There are 9 hidden switches. A switch that is on adds its own fixed numbers to the row, and there is some noise. The rows also spread widely along 11 directions, which tell nothing about the answers.
Known rows, each followed by its switches (1 for on, 0 for off):
[ 21   5  -9  -4 -27  -9  -7   3   4  10   8  21  -5 -16   1  -8  11  10
  -3  -9   0  -8   6   3 -13 -14 -13   7   8  13  -9  -1   6   4   3   5
  -9]	0 1 0 0 0 0 0 1 1
[-10   2   0   4  -1  -5  -3   0   4   6   6  17  -3  17  11   9  -7 -15
  -4   4 -12   7 -13  -8   4  17  -3  15  17   6   3  11  26 -18   7  -3
  -5]	0 1 1 0 0 0 0 0 0
[  0  -7  12  -3 -12 -15   1   0  14  17  14  10  -7   5   8  22  11 -14
 -21  -9   5 -24  18 -27 -11  -3  -4  -9   5  -8   0  -8  10 -17 -11 -12
 -11]	1 0 1 0 0 0 1 0 1
[ -6  -6   0  -4  -1  -6  -9  -2  -3  -8   9  17  -7   8   8  17   1 -14
 -12 -16 -23   4  -2   2   3  -4 -20  17   5  -8   1  -2  14 -15  -5   7
 -14]	0 1 0 0 0 1 1 0 1
[  3   3  -8  -6 -19   3   4   1 -23   0   8   4   2   7   3   5  17  -1
 -10 -12  -5  -4  -6  -9 -12   7   4  -3  14  -7  -6   8  13   2  11 -24
 -18]	0 0 0 1 1 1 1 0 1
[ -4 -17  -6   4 -10  -6  -2   0 -25  12   2  16  -9   9  15  11   2 -20
  -8  -4 -21  -8 -13  -1  -6  19 -16   9  20   4   2  17  29 -24  13 -19
 -18]	1 1 0 0 1 0 0 1 0
[ -1   7  -8   6 -12  -3   7  -6  -5  -1   9   4  -2  27   4   4  21 -21
   3  -7   9  -4 -17 -14 -10  20   0  -9  11 -11   4   3  23  -9  10 -16
  -4]	1 1 1 1 0 0 1 0 0
[ -5   1   3 -16  -6  -7  -5   1   8   1   9   5 -14  -3   0   8   5  -1
 -11  -3   4 -12  -2   2   3   3   8   6  21   4  -3   0  13   3  -6 -11
  -7]	0 0 1 0 0 1 0 0 0
[ -3   5   5   0  -6 -16  -2 -11  -1  -3   6   6  -6 -16  -1   9   3   2
  -9 -10   1   2  -2  -1   6  11  20  15  37   5  -9  11  21   8   7 -12
  -3]	0 0 1 0 1 0 0 0 1
[ -1  13  -9   2 -22   6   8   2  -6  11   9   6   1  41   1   4  22 -10
   3   2   2 -26  -2 -16 -23  -1 -12 -12 -24 -13   7  -2  -6   0  13 -12
 -14]	0 0 0 0 0 1 1 0 1
[  5  -9   7  -7 -27  -2   8   3 -42   9  11   8  13 -22   7  11   7   4
  -9 -11 -12  -5  -5 -23  -6  24  13  -1  43 -11 -18  21  40 -13  15 -48
 -19]	1 0 1 0 0 1 0 0 1
[ -3  -6  -3  -8  -5   8   0  11  -8   4   7  15  -4  15  17   3   0 -16
 -13   0 -19  10 -11 -14  -5  10  -9   5  15   4  -2   7  23 -25   3  -7
 -17]	0 1 0 0 0 0 1 0 1
[-12 -12 -16 -14  -6  -3  -9  -2  -5   6   4  20 -18   9  17  12   0  -9
   0   0 -16 -11 -16   3   6  17 -24   7  11  11 -11  13  23 -33   3   4
 -19]	1 1 1 1 0 0 0 1 1
[-16   6 -15  -4  -4  13   7  -8  -2   9   1   9   3  37  12   6  -2  -6
  -1  20 -13   3 -21  -8  -1  18  -9   6  -4  15  -7  16  12 -18  28   6
 -16]	0 1 0 0 0 0 0 0 0
[  1  -3  -1   1 -10   3   4   4   7  11   8  12   6  12  16   7   2 -13
 -16   3  -4  10   1 -25  -3  13 -11  -2  13   5  -6   2  22 -26   7   1
 -13]	0 1 0 0 0 0 0 1 1
[ -8  20  -3  -4  -5   7  -2  -2  16  -7  10   3  -4  30  -5   4  14 -10
   5  -2   7   0   1   4   5  -3   2   5 -11  -6   7  -3  -2  14  -4   2
  -4]	0 0 1 0 0 0 0 1 0
[  1   3  11   1 -12  -3   2   9   4   8   9  16   7  -9   8   1  -3   0
  -7   5  -3  11  -2 -21   1  12  15   7  29   2  -3   9  27  -9  -3 -20
  -8]	0 0 0 0 0 0 0 0 1
[-19  -4   6 -13  12  -9  -8  -5  28   7   8  12 -16  17  20  22  -3 -18
 -22   7   5  -3  -5  -8  15  15   2   7  10  17  -2   2  13 -25 -12   3
  -4]	0 1 1 1 0 0 0 1 1
[ -7   0 -10 -17   2  10 -11   3   2  -7   8  16  -6   2  11   6  -3  -1
 -12  -9 -19  20  -7  10  14  -2 -10  16   6  10  -4   6   8  -1  -8   9
 -18]	1 0 0 1 0 1 0 1 1
[  8  -4   3 -10 -25  -7  -1  -1  -1   3  16   7   1  -7  -4  15  15  -2
  -7 -15   1 -16  18 -18 -10  -9 -15 -10  13 -16 -13  -9  19 -11   0  -7
 -13]	0 1 1 0 0 0 0 0 0
[  7   2   4  14  -5  -7 -12  11  -2  -5  12  22   0   4  10   3   6 -24
 -10 -27 -15  24   2  -2  -2   3 -15  15  15  -8  16   0  24  -7 -11  -2
  -7]	0 1 1 0 1 1 1 1 0
[-12  -1 -11 -19  -4  12  -4   2  -7   1   6  10 -12  17   5  11  -4  -4
  -8  -1 -25   1  -4   2   3  -5 -17  11   2   3  -7   8   6 -10   4   9
 -21]	0 0 1 0 0 0 0 0 1
[ 16  -5   5  12 -16 -16   1 -10  20  19  11   7  10  -1  12  15  12  -8
 -31 -12  14  -2  20 -27 -15   2 -10  -9  16   8  -4  -9  15 -10  12   3
  -6]	0 1 0 1 1 1 0 1 0
[ -4  10 -10 -10  -3  12   3 -10  -6  -7   8   4  11   3   1   7  -1   9
 -12 -10 -16  27  -7   4   9   2   7  15  14   9 -11  14   9  14  18   7
 -15]	1 0 1 0 0 1 0 0 0
[  6  12   0   8  -7 -16 -17  14  21  -2   9  24 -21  12   3 -12  10 -19
   9  -9   6  -7  -5  11  -3  -1 -10  12   7   3  24  -4  13   4 -25  -3
   6]	0 1 1 0 1 0 0 1 0
[  5   1  -2  13 -13 -18   0 -16  11   5   5   9   3 -10   6  13  11  -1
 -11 -14  11   1   3 -13  -1  13  -3   2  25   0  -7   1  23  -6  12   0
  -5]	1 0 0 1 1 1 0 1 1

New rows. What belongs after each?
[ -9   1  -1  -7   0 -10  -4  -7   3   3   3  11 -10   1   7  12   2   0
 -14   0  -2  -6 -12   1   3  11  13  14  17  10  -4   8  10  -2   4  -9
  -8]	0 0 0 1 0 1 1 0 1
[ -5   7 -16 -13  -8   6   0   0  -4   6   5   9  -7  22   7   2  10  -7
  -6   2  -6  -3 -15  -2  -7   7  -6   1   1  12  -4   8   8  -8  11   1
 -13]	0 1 1 1 0 0 1 0 0
[ -3   2   3   6  -9 -10  -1 -11  -6   5   6  18   9 -14   4  13  -6   5
  -7  -9 -17  13  -1  -6   6   7   7  19  26   2 -11  16  24  -3  12  -5
 -10]	1 0 1 0 0 0 0 0 1
[  1   1  -3 -17 -10  -8  -5  -9   7  -7  10   4 -12  -5  -4   9  12   1
  -6 -10   2  -9   1   4   3  -7  -2   7  15   1 -15  -5   9   3   0   1
  -9]	0 1 0 0 0 0 0 0 1
[-12   8  -5  -1  -8 -10  -8 -10  -3 -13   5  15  -6  -2  -6   9   1   6
  12  -8 -13  -2  -9  12  11   4   0  22  15  -7  -8  11  16   1   3  -1
 -11]	0 0 0 0 1 0 0 0 1
[-11  18  -8  -9  -8   8 -10   9  12 -14  12  17  -1  16  -8   4   3   2
  14  -8 -17  11   3   5  11 -14 -19  10  -9 -13   1   1   7   0 -16  15
 -16]	0 0 1 0 1 0 0 0 0
[ 12   8   7  -3 -12  -5   3 -12  18   1  14   5  16 -18   5  12   8   6
 -27 -16   7  26  22 -17   6  -6   9   4  21  10 -20  -1  14   7   7  11
  -7]	0 1 1 0 0 0 0 1 1
[  0   5 -14 -11  -5  12  -2  13  11  -6   7   8  -5  16  10  -7   5  -8
  -5   2  -5  17 -15  -9   1  11 -12  -1  19  13  -3   4  22 -14   3   7
 -15]	0 1 0 0 1 1 0 0 0
[ 13   4   3  16  -6  -8  -5   5  12   9   5  21   1  -5  11  -8  -6  -8
 -16  -5  -9  21  -4  -8  -7   3   1  15  28  17   7   6  24  -3   5   0
  -1]	0 1 0 0 1 0 0 0 0
[ -5   4 -12 -18  -8   5   2  -7  -3  11   6   6  -8  18   8   5   6   2
 -16   5  -6 -11  -6   2  -6   0   0   5  -1  21 -12  10  -2   2  17   0
 -14]	0 1 1 0 0 0 0 0 1
[-14  10  -9  -6   0   3   4  -6   4   5   1   9  -7  17   8   3   1   0
  -6  12  -3   5 -18  -1   3  13  14  13   8  18  -6  13   6  -3  15   0
 -10]	0 0 0 0 0 0 1 0 1
[ 10  10  -9  20 -22 -10  -8   9   6  18   4  28  -3   7   3  -4   6  -5
   4 -10  -9  -2   7  -3 -17 -10 -24   7  -5   1  13   2   8  -4   2  10
  -8]	0 0 1 0 1 0 1 1 0
[  7   0   0  -8 -18  -1   0  11   8  10   8   8 -10   4   2   0   9  -3
  -7   4   4 -15   3 -15 -12  -1  -6  -8  13   3  -1  -1  14  -9  -4 -10
 -14]	0 0 0 0 1 0 0 0 0
[  4  -5  11   8 -12 -20 -13   7  -2  20   6  30 -11   3   9   1  -3  -7
  -7   0 -11 -27  -9   7 -14   1  -2  20   5  10  17   5  11  -1  -6 -24
  -1]	0 1 0 0 0 1 0 0 0
[ -1   3  -5 -10 -20 -13  -4  -6   6  -2  12   8  -7   3  -2  11  24   1
   4  -9  13 -27   0   4  -1   4  -8  -4   0  -4  -8  -1   9   1  -5 -13
 -13]	1 1 0 0 1 1 0 1 0
[-14  22   1   5  -2  -7  -4  -4  33   4   8  21   0  24   3   4  -1  -1
  10  12   7   1 -11  -4  11  10   5  12  -8  11   5   6   9  -2  -4   8
   2]	0 1 1 0 0 0 0 0 0
[  1  19 -12   9 -16  -7  -5 -12  -3  -2   2  15  -5  11  -7   1  10   0
  12 -12  -5  -6  -1  13  -3  -6  -7  18  -4  -5   3   5   1  18  12   6
  -3]	0 0 1 0 0 0 0 1 1
[ -2   2   9 -17 -12  -1  -1  15  12   1  15  15   4 -14  14   5   4   0
  -9   4   8  15   0 -23  14  19  12  -2  33   9 -18   9  34 -21 -16 -18
 -13]	0 1 1 0 0 0 0 1 1
[ -8   3  -6  -2  -9 -22 -14 -13   5   5   6  26 -12   0   3  11   3   5
  11  -5  -5 -24 -18  17   3   9  -6  18   7   8  -1  11  14  -3   0  -6
  -4]	1 1 1 1 0 1 0 0 0
[ -7  14  -1  18   3 -22 -13  -2  30   5   2  30 -15   1   6   0  -6  -4
   4  -3  -1   5 -12  10   6   6   4  24  13  17  15   9  14  -2  -8  13
   5]	1 0 1 0 1 0 1 0 0
[  7  -4 -10 -10  -5  -4   0  -8  -2  12   2   4 -21   5  12  -5   3  -6
 -24   2   0 -10 -11   5 -12   3   7  10  24  29  -5   7   6   5  20  -4
  -4]	0 1 0 0 0 0 0 0 1
[  3   6   0  -3 -19  -6   0  -3 -12  -7  12   7   0   8  -1   7  17  -8
   2 -15  -2 -10  -4  -8  -4   9  -4  -1  15 -16  -6   1  20  -1   5 -18
  -7]	0 1 1 0 0 1 0 0 1
[-10   8 -13  -4  -5  -4  -7   9  11 -13   6  12 -21  20   6  -1  18 -16
  11  -6   6  -5 -17   5   5  13 -10   2   5  -2   9  -1  13 -10 -15  -3
 -10]	1 0 0 0 1 1 1 1 1
[ -6   3   1  -3 -14 -11   3 -16 -12  -5  11   1  -5  18  -1  18  25 -18
   0 -14   8 -24  -2   0  -1  12   2  -1   3 -18  -4   2  13   4   5 -25
  -5]	1 1 1 0 0 0 0 1 1
[ -7  -5  -6 -23  -8  -5  -7   2  -3  -2   9  13  -9  -9  10  14   9   0
 -14  -7  -3  -2  -3   3   8   8  -3   5  18  10 -19   6  15 -13  -5  -6
 -17]	0 1 1 0 0 1 1 1 1
[  8 -11   3   0 -12 -17  -8   3  -5  -1  13  14 -18   3   6   9  11 -23
  -7 -23  -6 -18   0  -8  -8   4 -20   1  21 -16   5  -8  26 -18  -9 -13
  -7]	1 1 1 0 0 1 0 0 1
[  4  12 -15 -19  -4  13   0   7   5 -13   9   3  -1  -5   3 -10   9   3
 -13  -9  -1  36 -10   1   5   3  11   3  32  17 -15   8  17   8   3   9
 -12]	0 1 1 0 1 0 1 0 0
[  4   1 -15 -23   0  10  -5   5  -2   3   4   7 -16   0  11 -13  -2   0
 -17   4  -7  12 -21  10  -1   7  10  11  32  33  -9  14  15   3   8  -1
  -9]	0 1 1 1 0 0 0 0 0
[ -2   0  -6  24  -6 -16  -4 -12  -4  15  -3  10 -19  34   4   4  10 -27
  -2  -4   2 -26 -12   5 -17  12  -7  10   3  -2  24   2   8   1  16 -12
   4]	0 0 0 1 1 0 0 1 0
[ -1   1  -2  13   0 -12  -2  -2   3 -12   6   7 -10  20   8   2   7 -27
  -4 -14  -1   6 -14  -7  -1  19  -8   9  27  -7   9  -1  29 -11   4  -5
  -1]	0 1 0 0 1 1 0 0 1
[-14  19 -18 -20  -9  11  -3   7  10 -11   8  19  -5  16   3  -7   9  12
  23  12  -3   2 -26   6  14  13  -3   4  -1  13 -11  18  15  -7  -8   0
 -18]	1 1 0 0 1 0 0 0 1
[  7   3 -16   1  -8   1   0  -1   0  -2   2   4 -12   2  10 -10   9  -7
 -10  -8   4  11 -14   2  -3  13   1   7  28  16  -2   8  17   4  13   0
  -7]	1 0 0 0 1 1 0 1 1
[  5   5 -10  18 -14 -22   0  -5  11   6   5   9 -22  12   1  -1  17 -19
   4 -11  14 -21  -7 -10 -16  15  -6  -2  20  -3   9  -3  19  -9   5  -4
   1]	1 0 1 0 1 0 1 0 1
[ -6  20  -4  -2 -19  -1  -1  12   0   9   6  24   7   1   3  -6   6  17
  14  14   0  -2 -20  -3   0  16  17   7   5  13  -1  22  14   1   1 -23
 -12]	0 0 0 0 1 1 1 0 0
[ 11   4 -12  -4  -5   2  -5  -4  15 -10   8   9   0  -6   2  -1   5  -3
 -13 -18  -6  33  -1  -5   0  -9 -10   8  23   5  -8  -7  18  -4   4  25
  -9]	0 1 0 1 0 0 1 0 0
[  6  19  -5   8 -17 -16 -10  -6  17  -4  11  20   0   5  -6   2  11   3
  10 -15   3  -5   2   6  -2  -6 -13   9  -2  -5   2  -3   9   8  -1  10
  -2]	0 1 1 0 1 1 0 0 0
[ 17   5  -7   5 -14  -9  -3  -8  -9 -17   9   0  -2 -12  -4  -4  15 -10
  -1 -28   6  19 -10  -3  -3  13   3   5  51 -11  -7  -2  37   6  12  -8
   2]	0 1 1 1 0 1 0 0 0
[  3  10  -8  -9 -23  -2  -3   4   4   5  11  23   8  -8   6   0   9  11
  10  -1  -1   1  -3  -8   4   8  -7   0   7   5 -17  11  20 -11  -3  -3
 -14]	1 1 1 0 0 0 0 1 1
[  1  -1  -3  -7 -14  -9  -4  10  17   3  11  18 -11  -2   9   2  12  -6
  -3  -4   4  -7  -3 -15  -3   6 -10  -7  15   4  -5   0  22 -23 -15  -3
 -14]	1 1 0 0 1 0 1 0 1
[-10   6  -3  -3  -7  -6   1 -26  -9  -1   6   2   3   6  -2  24  16   3
 -12 -15  -5  -6   3   9   6   0   8  13  -2  -4 -10   8  -3  19  14  -7
 -13]	1 0 0 1 1 0 0 1 1
